There are 3 ways to turn a row about zero (a turn may also mirror it). The second row of each pair is the first, turned, with some noise. The first 21 pairs use one turn. New pairs use 2 turns, one after the other, and a turn may come again.
Known pairs, each followed by its turns in order:
[-4 -3 -24 -3 30 -60]
[-20 -46 3 6 21 -47]
K723

[21 11 60 30 -54 4]
[-37 12 11 -75 -13 23]
K300

[-12 2 -29 -32 -51 11]
[-11 -63 7 -10 3 -8]
K220

[50 18 48 57 11 20]
[-66 39 -26 -36 -34 -14]
K300

[11 56 -10 29 -4 57]
[-20 26 13 27 -64 37]
K723

[60 -44 22 2 -30 -16]
[-44 -12 53 -14 -46 9]
K300

[3 61 29 34 19 33]
[-15 50 -48 -37 6 -26]
K300

[3 5 23 -47 -28 -60]
[-29 -2 -54 -17 55 -15]
K723

[8 15 12 43 -45 56]
[21 -11 12 40 -4 -73]
K220

[19 57 20 28 20 -16]
[-35 54 7 -8 -27 -31]
K220

[-44 -51 46 -40 -29 -54]
[4 5 -8 -51 92 -6]
K723

[-59 43 -30 -56 26 -55]
[-84 -13 18 -42 20 50]
K220

[55 18 -46 40 32 -38]
[-29 -33 -20 23 -41 -71]
K300

[35 4 -1 24 -54 12]
[1 -12 4 -43 -51 4]
K300

[-12 -16 -51 61 -34 -2]
[-11 -52 32 -48 -43 17]
K723

[41 -24 -13 -32 -30 -40]
[11 -26 -63 -30 11 -24]
K723

[46 45 14 -4 -42 -2]
[-17 -12 0 -15 -57 -46]
K220

[42 -5 31 56 -9 13]
[43 38 -7 12 -21 -50]
K220

[-33 18 -17 -33 -32 54]
[-24 -66 29 40 9 -12]
K220

[37 17 -49 -60 -17 57]
[14 52 -39 -17 -71 -37]
K723

[31 58 -7 12 46 -20]
[-15 16 -24 -1 7 -74]
K300

New pairs, each followed by its turns in order:
[9 -32 -26 4 24 24]
[8 2 -5 5 26 -49]
K300 K220

[-38 9 -55 47 -27 -11]
[7 5 42 -14 34 66]
K723 K300

[-22 -30 -24 0 -56 -28]
[-11 -35 11 3 -12 68]
K723 K220

[-13 28 -4 19 26 -47]
[17 -17 44 -9 39 6]
K723 K723

[-54 -55 -36 61 -16 -21]
[53 -31 -43 45 57 10]
K300 K220

[19 39 -8 -39 55 -13]
[-11 36 -11 -50 38 -33]
K723 K220

[43 57 -12 6 41 30]
[18 -3 2 -25 33 -73]
K723 K220

[14 53 -10 35 32 55]
[-26 36 3 -40 56 -44]
K220 K220

[-36 26 -11 -11 -59 -27]
[59 15 -43 2 10 -34]
K300 K723

[-7 -23 44 47 -1 -5]
[44 9 -21 16 31 32]
K300 K300

[-45 21 53 36 43 -35]
[-54 47 -1 66 21 15]
K220 K723

[-5 50 31 35 12 -38]
[-55 3 48 -28 -20 2]
K220 K220

[58 11 42 38 54 40]
[-38 7 -16 -27 -7 -94]
K220 K220

[-48 -34 37 -23 -46 60]
[25 73 -7 38 -52 17]
K300 K723

[13 58 7 0 23 -25]
[-28 15 -5 -53 0 37]
K300 K220

[55 -21 -43 56 26 47]
[38 -19 -62 -42 -13 62]
K723 K723

[-48 48 50 -47 1 -22]
[12 12 -64 13 67 -29]
K723 K300

[-29 -6 21 24 45 -60]
[32 63 -5 -10 36 -39]
K220 K300

[29 -12 -12 -61 60 43]
[-23 61 11 -11 -15 -74]
K300 K220

[38 -9 -45 9 22 10]
[33 -28 -30 20 -27 -10]
K220 K300

[-18 48 -57 -19 4 -17]
[18 -52 4 -23 49 22]
K723 K300

[-25 -45 45 -9 -18 43]
[47 -16 -21 39 7 49]
K220 K723

[49 59 -29 46 49 3]
[-69 -16 -3 -43 51 -36]
K220 K220

[51 -53 -57 41 61 -13]
[38 -3 -1 -40 80 -64]
K300 K220

[-61 -7 30 -48 -38 -10]
[29 40 0 23 64 -45]
K723 K300

[38 -45 29 31 -10 16]
[-7 34 10 19 -60 -2]
K723 K300

[24 42 61 44 1 37]
[13 7 -5 71 23 -60]
K723 K220

[-42 21 -49 -43 -21 43]
[47 -15 67 -23 29 -1]
K220 K723

[-40 21 8 -46 -25 5]
[33 25 20 -13 48 23]
K220 K723

[-51 -37 59 37 26 27]
[36 31 0 81 7 35]
K723 K723

[-49 37 27 -21 12 -37]
[-33 41 28 3 47 21]
K723 K220

[45 -21 36 43 18 3]
[-30 18 -13 16 -65 17]
K723 K300

[-50 -2 -20 38 54 36]
[-10 -35 41 3 -71 -24]
K300 K723

[-14 -24 -49 39 30 -27]
[-16 -50 -28 26 -29 32]
K300 K300

[-60 24 -41 33 -37 50]
[26 -55 48 25 56 -31]
K220 K723

